The first 7 rows are patterns. Each new row is the sum of 2 different patterns, raised or lowered, with some noise. Before adding, each is slid sideways (what falls off one end comes back at the other) and multiplied by a number that may be negative. Names go in the order of the patterns.
Some rows, each with the names of its patterns after it:
[  3   7 -12  -9  -1   9 -10   2  -2   5 -13   8   6  11  -5   2   2  -1
   5 -10   8  -3  -7  -5 -10  -8  -3  -5   9]	K804
[  9  10   0  -4  -1 -11  -3  -8  13  -8  -2  18   3 -15  -3  -1   0   9
  11 -10   6 -13   7 -11 -13  -9  10  -4   2]	K55
[  7  -3  -2  -2   8  11  15  10   6  14  -3  10  24 -14  -5 -10   8  -7
 -23   4 -10   3   1  -9   6  13  -4 -10   1]	K897
[ 16   1   0   3  -1  -7  -5  -2 -12 -20   0  11   8 -12 -11   9  -1   3
   2 -13  -5  11   4 -10   2  -8  -8  -1 -11]	K870
[ -4 -13   4  -4  12 -20   0  10   6 -11   1   2   9   5  -5   9   3   2
   3 -12 -11  -2  -7  -4  -3  -5  16   8   2]	K856
[ -4   5   8   3 -14  12   0  -8  18   1  19  -3   2  -7  -5   7  -2 -19
  -1  -5   0   0   3  24   1  -8 -15 -12  -1]	K483
[ -1  -5 -10  -8  -7  -6  -7  -3   0  -8 -16  -4  -1   6  -1   6 -10 -10
   0 -17 -15   2   3   5   3  -8  17   3   2]	K933

New rows. What belongs after each?
[-16 -22  -8 -29 -23  -3 -17 -34 -19 -15 -21 -20  -9 -25  -3 -28  -4 -33
 -34 -23 -19 -29 -11  -5  -1 -13 -25  -1 -22]	K55 K933
[-14  -5  -4  -6  -5  -8   6   4   1   2 -14 -14  -7  -1 -12  -5  -5   0
 -17  -7  -1   3  -1  -2   3  -8  -4  -9  -7]	K804 K933
[-16 -21 -11 -14 -15 -13 -13  -4 -19 -18  -7  -7   2  -5  -3 -14 -20 -13
 -25 -12   0  -6 -11  -1 -16   5 -10   0 -14]	K804 K933
[ -9   0  -3 -13  -6  -2   4  -4 -16   2  -2   5   0  -5 -16 -10  -7 -16
 -15  -3  11   7   2 -10   2   2  -4   7 -18]	K856 K933
[ -8  -8 -15 -14  -7 -19 -18  -7  -7   0 -22  -4 -18  -9 -14  -7 -13  -4
 -12 -18 -24 -10 -12 -11 -18  -6  -6   1  -9]	K55 K856
[-30   0 -15  -3  17  -7   0   0 -10 -12 -17  11 -18 -30 -20  -8 -10 -10
  -5   7   3 -24 -19 -12  -5  -1   4   4  -3]	K804 K483
[ 16   4  -9   4  -9  18   4  14   7  26  16   7  -1  16   3  -1  -2  15
  18  21  26  15  26  -6  23  27 -19   2  13]	K55 K897
[-16   1 -11  -9  -2   8  10  -1  13  11   9 -12 -15   9  16 -11  -1  -9
  -6  15  -1 -13  -6   7   4  13   8   5  12]	K870 K856
[-10  28  11  23  -6  12  -3   1   6  13 -19  -2  -7   6   2   5  26   0
   3 -16  -5   7   4  16  16   8  -6   8   1]	K804 K483
[-18 -13  -4 -11 -11  -1   5  -3 -14 -17   5   3 -16  -5 -23 -15   0  -3
 -15 -17   1 -18   8  -3 -15  -5 -18 -13 -11]	K870 K856
[ -6   6   2  17  15  13 -21  21   5 -20  17  17  23   2   4 -11 -11  18
  -5  -1  -3   9  14  12  -2  28   3 -12 -19]	K55 K483
[15  8 15  7 12 34 20 18 18 15 13 -1 -2 10 21 23 23 11 12 -4 26 22 -2  6
 27  0 11 -8 10]	K856 K483
[ 12   7   5   9  13   8   5   2  27   4  10  13  -5   1  -7   6   2   7
   8   5   5  10   7  10  11   7  10 -13   1]	K483 K933
[-24 -14 -10   7 -26 -25 -18 -12 -18 -22 -26   6  -3 -11 -11  -1  -6 -16
 -13 -22  -6  -7  15 -10  -5  18  -9 -15   8]	K55 K897
[  7   0   3   2  -7 -11   7   4 -20  13   4  17 -10   0  -6  -2   7  -7
 -14  -1  -5  -1  -9  -6  16  -4 -11 -17 -15]	K856 K483
[ -2   0   1  -7  -4   6   3  -7  -8   4  -7  -7  -3  -1  16  11   6   5
   8  -7   3  16 -19 -18  -8  12  -2 -26  -4]	K897 K870
[15 -4 28  3 20 24 15 11  7 11 10  7 20 20 15 24  6 15 -5 29 21 -4  1 33
 11 14  7 15 -6]	K804 K55
[  2 -18  -1 -15   1 -16 -26 -20   0 -24 -19 -22 -17  -7 -15 -11 -11 -11
   0  -4 -12  -2   0 -10  -9 -32 -20 -19  -4]	K856 K933
[ -5  11   2 -15  -1 -15  -9   4   3  -3  -8   2  -6 -14  -1  -5 -14  -3
 -11  -1  -4  -3  14 -12 -16 -17 -19  -8 -10]	K856 K483
[ -1 -10   1   1   8   8  -2  20  21   7   6   1   6   6  -8  13  -9  -3
   0  14   5  -8   8   2   5   1   3  18  12]	K897 K933
[ 16 -12  -1 -24   8  -1  18  -4  -2  13  24  -3   9   3   8   4 -23   8
  14  19  16  -4  -1  -3  -8  -1  14 -11  14]	K856 K483
[ 9  3 11 14  2  2 13 16  6 18 -3 17 15 -4  0 14 13 15 16 -3 16 17 22 19
  0 -3 14  6 11]	K870 K933
[-7 13  8  8 14  7 10  5 21 20  8 -3 21 19 10  2  9  0 -6  6 18  3 18 21
 -2 10 -7  5 18]	K804 K933
[ -3  15   9  -6 -13 -26  -6  -9   0 -17 -11 -11  15  -8   9  -6  12  23
 -10  15  -1   0   9 -17 -22   0  -1  -6 -10]	K897 K856
[ 15 -21 -12  -9 -21 -21   6 -12   4  -6  19   3  -9 -28   5  -3 -26 -20
 -12  -8   1   4 -16  -6 -13  -2  -1 -21 -11]	K55 K870
[  5  -5   9   9  11  -7  17   2  15  11  -7  -3  -6  10 -13  -9   0 -12
  -2  -8 -12   1   4   5  -4   5  -7 -10  -2]	K804 K897
[  0  26  -5   8  10   8  10  -8   5  14   6   9  -4  18   9  -4  -7  24
  -9   5   4   2  -5 -19  -6   6   5   5  -1]	K804 K483
[-12  19   7  11   0   2  -5  -3 -12 -12 -17   0   4  -7   0 -10  29  -4
 -17 -18  -2  -3  -9  -7  -3   3 -20   3  -5]	K856 K483
[-12   3  -6  -6   5 -13  13  -2  -6 -15  -7   3  -6 -24 -13 -17 -11 -10
 -11  15 -12 -26  -9 -12   0 -13   1  15  -6]	K897 K483
[-14  -5 -14 -29  24  -3   9   7   9  11  -7   9  -5   5  18 -14  -9  -7
  15 -11 -16  -4   9  -2  -5  -4  -7 -12 -10]	K55 K897
[-15   9  12  -3  -1 -11   2   1  -2 -21  -3   3   3 -10   1  -1  11  14
  -8  -2  -6   7   7 -20 -12  -7 -12   2  -1]	K870 K856
[-21   8 -24 -29   1 -30  -8 -22 -15  -5   6  -9 -23  -7  10 -11  -7 -11
  -4  -3 -15  -2   2  13  -3   0  12 -25 -21]	K897 K483
[  7  10  -4  21   7  -6  -9  -1  -3   5 -13  -6   5  -4   7  12  10  12
  10   8   6  -5   6   8  10   6  -4  -4   2]	K804 K933
[-14 -18  -9  -7 -12 -28  19 -11  -2 -21   4  10 -10   2 -13   1  -6  -9
 -10   2  13   1  -8   2 -12  -5 -18  -3  -9]	K804 K897
[  0 -11   0 -30  13 -20 -17 -24  -9 -17  -6 -22 -16  -1 -14 -15 -15 -15
  -6  -3 -12   4 -13 -10   6 -26 -29 -15  -7]	K55 K856
[  7  -9  -1 -22   2 -11  -8  -9  10 -11  -6   6  -6 -12  -2   2  -7  -2
 -13  20  -6  -1  13  -3 -20  -9  -5  -5   0]	K55 K933
[-11 -22 -16 -11  -9 -15 -23 -27 -26 -17 -15  -4 -15 -23  -6 -12 -38 -27
 -11 -12  -2  -3 -27   4 -22  -7 -21 -28 -28]	K55 K933
[  1  -6 -16  -8  -8   5   8   0   6   2   6  13 -18 -17 -12   9  14 -14
   0 -19  15   3 -12 -16   4   1  -7  -8  -6]	K870 K856
[-16  -8 -22 -10 -11   1 -11  -4 -19  -6  -2  -7  -2  -1 -17 -21 -24  -3
 -15 -25 -11 -18  -2 -19  -7  12  -6  -6 -12]	K804 K483
[  7  20   8  -4  12   0  -7  23   1  25   0  13  10   9   3   7  -8   0
  -4   5   9   8  26   8   5 -11   4   6  -9]	K55 K483
[-15 -31  -2  -6  -7   4   0  -6 -18 -14 -10   6 -23 -17 -13 -34 -12 -38
  -3 -17 -20   6  -9   1   1  -1  12 -13  -1]	K897 K483
[22 17 22 14 30 29 -8  0 10 23  0 -7 12  1 20 13 -3 12 26  5  6 16 15 14
 -2  7 15 16 23]	K897 K870
[-14  -5  -5   5   1   0 -21   4   4 -21 -19  -8 -11 -21 -38  -4 -20 -10
 -10 -22   2  -8 -12 -14  -6   2  -8 -10 -10]	K804 K897
[ 9 17 27 15 13  4 12 27 14  3  8 25 18 30 26 19 30 -1 18 29  2 10 11 24
 11  8 31  6  5]	K897 K870
[ 14  -1  -3  -4 -13 -17 -13 -11 -19 -23  -3   0 -10 -19 -15  10  -5   4
 -10 -23  -6  -9 -12  -9  -1  -7  -8 -11   3]	K870 K933
[-11  -9 -18 -11 -20 -17 -26 -18 -17 -10 -12 -11   7  -2 -20 -29 -26  -9
  -9 -17  -9 -14 -23  -1 -10 -25  -6  -9  -5]	K870 K483
